The rows come from 4 hidden closed curves, with some noise, and rows from the same curve form a group. Each curve winds through 10 dimensions. The rows are also pushed far along 6 directions, which tell nothing about the answers.
In the rows, zero is written as 128.
Known rows, each followed by its group:
[142  78 141 113 176 128 144  76 103  97 141 137 130 119 174 110 111 159
  95 127 144 172 169 136 102 119]  B
[128 157 125 103 127 127 146 146 137 139 126 104 122 138  89 120 124 134
 150 114 157 149 159  87 107 135]  B
[124  98 111 116 144 129 105 108 118  84 150 153 113  96 193 128 124 147
  88  96 115 157 113 168 149  87]  R
[113  90 146 169 120 131 136  81 103  77 113 128 156 103 197 129 151 147
 107 108 136 134 128 195 151 111]  X
[151 141 143  91 148 120 102 162 172 161 179  97 135 139  91 136 126 114
 153 171 127 131 132  73 102 108]  B
[134 132 126 154 134 135 137 131 118 147 112 119 135 166 129  98 136 144
 153 107 129 139 119 177 122 154]  Z
[135  87  94 110 120 126 129 121 123  94 157 143 131 108 152 149 107 156
  86  85 105 158 113 185 139 103]  B
[131 180 145 146 129 133 187 109 120 113 126 130 115 177  87 161 146 168
 106 138 167 112 194 150 145 166]  B
[149  85 135 133 162 129 127 118 136 128 171 135 122 120 136 103 114 145
 111  88  90 137 134 173 133  92]  X
[131 168 144 122 104 133 160 101 135 126 145  99 106 123  76 118 116 152
 148 126 169 140 193 121 121 133]  Z
[102  97 133 181  90 177 154  89  97  99  79 154 137 124 171  90 144 119
 125 100 140 145 130 142 152 126]  R
[145 171 109 128 124 136 132 167 166 181 141  77 111 173  84  92 107 130
 159  88 138 116 134  77 136 123]  Z
[149  60  92  83 144 129  93 135 123  98 158 156 169  78 203 153 136 120
 116  63  78 170  44 151 127  59]  R
[127 156  93 123 109 125 138 166 155 109 131 102 135 140  89 149 118 124
 113 108 158 104 144 101 144 126]  X
[117 145 100 110  96 159 120 134 131  98 117  90 139 139 126 138 111 148
 124  86 173 108 124 158 148 143]  B
[127 150 110  90 103 150 123 109 120 100 133 134 109 107 107 150 104 148
 122 102 146 124 129 153 133 121]  B
[106 135 126 185  82 177 138 134  92 102  88 159 126  99 135 139 151  89
 117 142 110  93 117 140 168 133]  R
[135 127 132 100 134 143 133 123 111 119 137 126 122 125 132 134 125 143
 141 118 138 169 137 132 102 107]  X
[128 113 104  95 112 149 106 162 147 128 130 127 160 112 125 129 128 104
 139  91 119 141  85 103 121 106]  B
[135 148 142 140 141 111 135 119 110 101 139 107 115 115 126 127 133 132
 135 170 159 131 179 137 106 132]  X
[117 127 111 135 101 143 147 119 100 103 110 111 118  90 148 158 117 145
  96  71 126 139 132 175 165 122]  X
[176 136  98 100 158 127 135 183 161 154 208 111 116 137  82 123 112 124
 135  82  78 122 130 108 137  90]  X
[114 171 135 103 102 154 133 143 136 107 129 112 115 102  70 161 116 138
 120 111 165 139 160 130 121 113]  X
[109 121 183 108 139 132 107  90 114 127 107 130 129  99 130 128 119 117
 129 224 165 138 166  94  74 162]  B
[139 146 125  99 130 100 136 146 129 128 155 113  98 110 102 181 116 123
 127 131 123 104 142  95 133  99]  R
[111 124 161 100 120 154 132  78 123 111 105 135 126 120 128 132 108 164
 106 126 184 184 161 132  89 129]  B
[132  97 108 130 106 132 130 109 126 124 136 143 145 154 179 110 144 130
 149 109 103 123  80 132 156 119]  Z
[126 100 146 112 135 167 126 104 103  95 127 157 136  97 170 157 140 144
 106  93 119 168 110 171 121  80]  X
[128 176 129 140 133 154 110 149 120 111 115 155 109 110  89 151 140 102
 115 174 140 118 139 123 122 130]  R
[134 117 118 136 142 110 133 128 147 106 150 126 127 128 126 102 125 132
 116 114 144 142 154 110 129  96]  X
[143 124 161 143 152 178 138 102 102 141 118 176 131 150 129 118 144 111
 121 180 107 110 134 116 121 155]  B
[132 180 156 159 126 146 131  87 122  93 144 145 109  98 128 141 137 149
  94 138 140 114 164 161 145 112]  Z
[147 178 110 182 149 139 147 156 108 124 133 133 102 148 148 112 144 149
 104  84  97 115 131 186 162 125]  X
[136  76 147 152 128 138 146  87  99 134 103 143 172 141 175 122 144 117
 134 159 116 132 114 125 113 151]  X
[106 126 108  97 116 143 104 120 136 120 100 117 132 117 111  99  97 133
 130  98 167 139 124 118 111 147]  Z
[100 129 129 171  81 176 120 131  96  92  86 160 131  84 140 151 146  89
 109 146 115 100 108 143 161 125]  R
[162  72 167 176 182 150 179  93 107 154 139 154 150 158 165  69 165 114
 146 111  83 146 145 110 136 113]  X
[120  89 100 117 111  96 120 140 159 148 131  82 168 142 159  84 117 137
 161  75 122 135  91 130 136 142]  R
[128 132 109 140 115 139 157 113 136 130 116  85 133 174 124 103 109 178
 124  54 165 155 152 165 139 142]  Z
[128 119 133 106 140 106 140 110 155 140 145 114 136 146 117 109 133 141
 135 134 150 158 154 106 128 144]  R
[148  82  97 181 116 173 155 147  91 136 114 143 174 190 198 124 171 126
 144  67  64 108  48 205 180 139]  B
[120  99 105 153  81 150 176 119 101 114 104 124 150 140 160 119 145 128
 150  61 117 119 108 136 162 120]  R
[131 145 127 148 110 128 161 142 105 137 118 117 123 149 113 147 144 115
 152 134 121  83 135 118 148 146]  R
[126 108 140  86 143 127 105 122 146 163 121 106 125 121 125 113  97 110
 138 134 141 130 127  51 100 117]  Z
[122 114 161 151 128 143 120  98 124 115 113 154 157  94 117 116 145 100
 125 181 132 119 138 127 113 150]  Z
[116  83 143 130 126 113 118  97 132 135 119 140 135 114 192 117 127 133
 117 111 115 154 102 111 128  98]  Z
[156 191 100 177 129 139 118 184 144 149 158 133 109 135 100 120 141 123
 116 103  76 100 105 168 162 114]  Z
[113 127 138 137  94 141 137 109  86  87  94 144 136 101 152 183 148 110
 127 143 133  78 114 147 149 135]  R
[122 120 125  97 112 103 116 138 137 153 120 121 154 105 109 121 117  98
 166 143 112  88  99  79 105 161]  R
[117  99  87 100  67 148 151 166 162 164 106  73 180 155  89 102 100 119
 163  62 141 161 109  81 114 149]  B
[129 142 103 144  85 153 152 126 112 100 144 119 133 122 126 123 140 134
 139 102 118 121 133 169 169 140]  B
[134 135 160 119 157 117 129  95 108 143 135 172  88 141 145 130 136 149
 133 162 110 144 127 143 115 125]  Z
[133 145 139 101 148 115  67 154 131  93 164 158 112  53 139 214 134  91
  81 198 101  93 102 114 134  75]  Z
[143 115 147 116 152 129 135  94 108 145 121 106 136 149 121  84 119 125
 179 158 149 118 152 115  91 164]  Z
[150  77 152 123 161 145 135 112 107 147 138 126 156 146 165 121 135 125
 145 120  90 103 105 150 126 131]  X
[157 144 145 124 189 141 172  80 135 137 163 139  83 177 116  76 106 188
  97 102 156 186 213 115 113 115]  B
[118 118  94  98  95 154 123 140 118 113  99  99 166 146 121  90 119 110
 192 114 170 119 113  93 101 158]  B
[107 147 127 135  94 122 148 127 126 124  96  67 139 128 103 120 110 141
 142 121 182 118 169 128 119 171]  B
[142 169 133 209 135 140 130 177 123 177 127 146  95 163 119 123 161 106
 132 143  61  92  99 162 168 128]  R
[141  43 134 115 152 136 123 117 128 147 140 139 158 110 166 101 135  91
 144  98  79 136  91  90 132  94]  X
[140 113 155 117 156 103 155 108 138 146 142 120 132 127 114 117 132 126
 136 147 136 149 171  75 111 125]  R
[139  96 117 124 101 129 130 146 129 167 139 143 150 137 133 142 138 108
 159 132  70 134  71 132 132 126]  Z
[ 97  99 156 149 100 119 141  68 136 119  95 106 149 141 139  72 121 144
 154 126 184 141 157 126 113 154]  X
[119  76  79  49 104 146  89 128 132  75 139 127 159  77 149 170  93 122
 100  97 142 147  87 128 125 104]  Z
[126 167 134 149 103 118 130 120 156 131 139 135 118 108  96 127 122 144
 105 125 128 140 148 144 131 126]  Z
[151 133 162 157 168 124 133  95 120 163 138 156  94 164 132  68 140 124
 164 164 117 127 147  92 103 116]  R
[ 94 135  88 110  78 140  99 142 136 116  97 133 122 104  94 110  86 104
 129 125 147 101 107 111 126 159]  X
[127 138 105 126 120 118 136 143 129 116 146 129 125 122 147 121 120 159
 108  89 107 148 124 164 138 128]  R
[130  91  83 111 131 110 125 159 129 125 134 110 138 127 133 114 109 124
 130  93 121 157 114 127 120 124]  Z
[120 149 118 138 113 151 132 111 115  95  97 115 139 133 131 144 116 157
  99 111 168 119 139 175 129 158]  Z
[128 124 126 145 146 150 144  94 100  44 139 152 110 116 162 131 129 175
  80  93 163 164 172 203 129  91]  X
[158 154 150 177 162 132 175  95 113 128 154 164 104 183 129 106 179 143
 141 138 116 128 158 152 160 121]  R
[145 108 145 131 156 143 121 116 105 131 112 153 141 133 157 163 154 117
 125 122 110 118  91 145 132 103]  R
[117  75  86  74 100 130 104 149 138 137 103 119 177 145 136 118 112 106
 178  98 129 123  56 101 104 145]  B
[108 154 136 124  86 141 133  99 159  99 139 106 138 137 112 126 123 173
 126 106 180 149 152 167 138 127]  B
[115  60 127 162  80 162 145  97 110 141  88 165 189 139 176  97 163  88
 163 123  94 135  65 111 144 142]  X

New rows. What belongs after each?
[139 209 148 183 147 120 178 138 118 130 119 109 104 154  86 132 151 135
 113 164 164 105 212 102 135 160]  X
[111  79 109 109  67 159 136 139 105 147  76  88 199 140 132  97 129  90
 212 131 144 134  86  88  88 181]  B
[127 106 152 142 145 122 138  98 134 111 156 133 113 133 119 105 129 142
 132 133 136 121 163 161 137 113]  X
[ 99 181 127 128  75 127 119 105 126 106 101 102 123 116 102 122 109 148
 151 140 184 105 147 153 116 171]  Z
[121  80 126  99 122 109 119 111 154 114 128 104 170 119 155 108 115 153
 133  80 159 188 119 128  88  99]  B
[135 106 154  87 134 111 111 130 108 141 133 146 127  91 126 181 135  81
 154 200 105  88 106  64 101 113]  R
[103 131 144  93 103 107 121 139 143 139 107  99 146 142 108 164 125 130
 152 158 161 117 123 114 107 161]  B
[157 152  93 150 139 129 130 171 137 123 164 141 135 112  97 133 146  98
 121 121  83  98 116 131 161 119]  R
[132 128 109 148 133 120 150 142 122 130 145 143 130 132 164 106 135 153
 115  78  85 147 117 168 144 126]  R
[145 214 161 121 154 114 119 159 113 144 132 155  76 108  54 210 146  92
 126 209 113  53 146  94 122 129]  R
[127 151 130 178 105 144 164 123 128 118 130 157 125 129 123 145 159 132
  98 110 112 135 137 146 171 112]  X
[121 154  61 141  71 132 151 183 145 170 127 109 108 165  94  94 110 133
 164  45  96 134  92 136 165 138]  Z
[ 97  89 156 117 118 114 112  95  78 119  80 150 132 100 173 141 132 110
 153 187 132 123 106 131  91 158]  Z
[137 132 148 133 164 142  79 106 118 115 130 176 133 103 165 133 144 122
 105 160 105 115  92 156 116 116]  Z
[103 129 112 129  74 155 149 102 115 107 103 143 126 141 130 124 133 141
 146 108 150 140 121 149 152 141]  X
[123 112 125 119 105 168 160 103 111  82 112 130 174 130 139 118 142 135
 130 106 168 143 147 120 127 143]  B
[104  72  97 116 105 123 137 114 121 111  87 105 166 140 150  60 110 130
 158  98 172 170 127 112  95 159]  Z
[119 125 161 130 129 130 145  74 102 112 116 146 117 104 122 112 133 148
 141 144 147 163 165 166  98 141]  Z
[131 117 148 129 142 109 142 115 118 153 122 142 143 135 145  95 137 123
 159 147 103 116 121 101 103 159]  R
[144 103  75  93 133 112 127 172 172 130 176 105 129 114 136 123 117 145
 116   4 106 209 101 126 155  41]  R
[110 125 117 153 105 149 150  91 112 123  84  98 153 161 143  31 111 153
 175  99 178 136 149 133  96 186]  X
[126 123 166  94 120 130  85  91 127 124 132 134 145  80 127 142 126  96
 156 212 137  92 115  83  95 133]  Z
[144 116 129 132 134 115 105 191 153 186 141 138 141 119  83 167 138  81
 126 162  58 112  84 124 129 139]  Z
[104 111  88 103  85  97 112 129 164 111 134 102 137 117 140  90 105 149
 146  74 159 173 110 123 123 105]  Z
[134 116 127  96 158 127  97 138 136 121 135 126 141 101 119 144 114 121
 102 158 142 160 135 109  94 122]  R
[126 176 106 124 109 145 140 136 172  94 153 117 120 127  88 129 112 175
  91  46 168 165 161 155 148  89]  B
[154 154 135 138 149 132 145 103 125 137 153 168  98 169 140 124 137 147
 113 149 109 127 138 113 136 123]  Z
[166  78 135 125 200  90 135 133 122 137 168 131 137 145 168 114 141 132
 132 142  98 158 134 122  92  98]  B
[110  76 102  93  81 120  95 167 143 134 141  99 136  80 102 155 109  86
 152 106 103 124  84 126 150  96]  X
[113 130 115 123 110 148 121 102 123  69 113 139 146 109 149 125 124 133
 104 139 175 132 140 117 127 128]  Z
[148 200 129 156 143 124 147 156 134 145 131 117 106 146  44 149 126 121
 114 157 133  73 173 117 143 164]  R
[140 117  89 100 130 133  69 177 160 160 139 119 152 119 119 107 111  89
 149 120  91 107  56 100 117 125]  Z
[132 156 117 175 111 134 151 165 133 150 123 157 114 149  82 134 132 121
 109 137  85 105 125 163 154 157]  B
[145  86 138 114 139 109 151 116 111 154 135 125 133 148 151 135 137 111
 167 134 103 110 116  82 121 116]  R
[123 104  98 117 118 138 105 116 132  95 120 134 144 114 134 106  99 132
 113 104 143 120 115 147 119 132]  B
[124 160 125 158 102 150 100 155 121 135 115 157 115 107 106 128 138  77
 150 172  97  68  90 117 139 128]  R
[149 120 114 100 135 159 113 151 136 135 148 117 137 126 117 156 106 129
 102 123 117 141 116 128 115 114]  B
[135 156 131  85 141 124  86 138 118 102 150 102 110  73 102 176 102 129
 117 149 143  99 140 149 110 119]  Z
[140 181 103 159  90 120 134 188 140 151 156 126 108 145  82 161 147 100
 141 154  78  61 110 136 185 144]  Z
[118 101 140 123 135  99 146 110 103 161 103 122 109 145 138 100 115 131
 161 142 128 146 141 107  97 153]  Z
[106 103 139 156 110 111 143  99 132 117 122 135 131 119 156 103 145 149
 130  99 128 167 131 173 144 117]  Z
[104 116 153  89 127 132 144  72 103  95  95 127 135 110 157 129 126 159
 138 108 189 176 157 121  89 129]  B
[141  89 121 144 135 166 160 102 110 131 134 158 138 144 164  85 132 139
 120  85  94 159 119 140 145 124]  B
[131 103 105  39 161 103  58 113 174 123 159 105 130  99 143 102  72 153
 125  93 160 174 107  95  81  85]  Z
[136 135 124 164 131 136 143 155 127 145 134 137 113 120 111 133 142 100
 115 106  81 103 125 126 178 113]  X
[140  80 128 130 159 132 124 123  95 129 112 135 153 109 193 128 136 111
 119 117 101 141 102 111 120 111]  X
[152 157 143 141 160 116 157 150 141 164 164  81  97 140  77 122 108 158
 121  99 122 141 191 138 124 114]  X
[102 140 149 119 111 108 102 136 143 122 117 129 126  79  78 175 121 115
 106 170 141 129 140 144 116 146]  Z
[148 130 131  94 150 119 106 145 134 146 131 119 127 133 107 170 132 108
 143 145 130 119 110  99 109 111]  R
[140 158  95 104 135 126  98 168 133 104 150 104 110  92 130 147 100 140
 102  94 136 141 123 135 113  83]  Z
[146  51 145 103 170 156 132  95  96 110 130 155 165 107 192 149 136 117
 103 113 100 144 113 118 118  98]  X
[148  93 145 106 172  95 119 109 116 127 154 108 128 117 159 114 126 129
 152 162 138 154 148 108  86 108]  X
[127  98 169 117 151 117 109  91 132 120 133 124 145 110 146 147 131 131
 115 175 147 151 142 131 104 116]  R
[122 140 167 172 141 137 148 100 123 115 114 161 123 122 122 150 148 158
  73 133 134 159 163 194 136 134]  Z
[116 117 143 120 109 130 144 123 121 147 107  94 142 130 108 136 126 111
 158 133 144  99 135  99 137 154]  X
[ 95 113  98  97  73 128 125 126 154 119 108  95 153 119 116 112 105 134
 133  90 164 146 123 114 141 156]  R
[114 162 153 103 138 143 125 112 125  90 121 143 120 102 117 147 132 145
 108 136 175 154 168 120 101 112]  B
[127 147 136 144 119 127 129 131 143 124 135 105 126 121  97 145 124 133
 103 146 148 132 161 141 135 131]  R
[166 161 141 159 182 122 128 140 137 162 166 158  81 141 114 161 141 129
  89 117  63  95 120 149 181  90]  R
[149  88 127 135 143 125 136 137 136 155 157  97 150 134 154  97 136 122
 154  77  81 109 102 137 153 114]  X
[145  94 116 174 133 133 150 128 133 120 145 146 152 139 140  94 146 111
 127 116  94 127 124 130 147 111]  X
[145 136 127  96 134 128 120 130 131 128 149 110 128 144 133 150 124 140
 140 147 150 132 131 102 106 112]  Z
[130 166 101 169  93 152 152 176  93 116 115 117 123 133 114 167 146 109
 125 128 106  79 124 163 169 150]  Z
[117 152 117 107 109 117 110 150 149 105 141 129 135  88 101 178 135 121
 100 141 128 121 123 145 158 130]  R
[134 181 129 138 116 147 118 189 155 168 141  99 116 144  77 172 123 117
 111 136 107  90 122 136 158 140]  B
[153 158 145 157 143 141 119 121 129 123 160 153 119 103 136 149 145 127
  96 140  90  97 121 154 157  99]  Z
[117 150 132 110  92 148 112 125 149 113 119 115 146 102  93 162 112 122
 107 149 162 120 133 106 119 137]  Z
[136  94 134 149 135 141 154 109 125 117 120 150 159 164 149 113 152 120
 130 136 134 115 126 107 137 133]  X
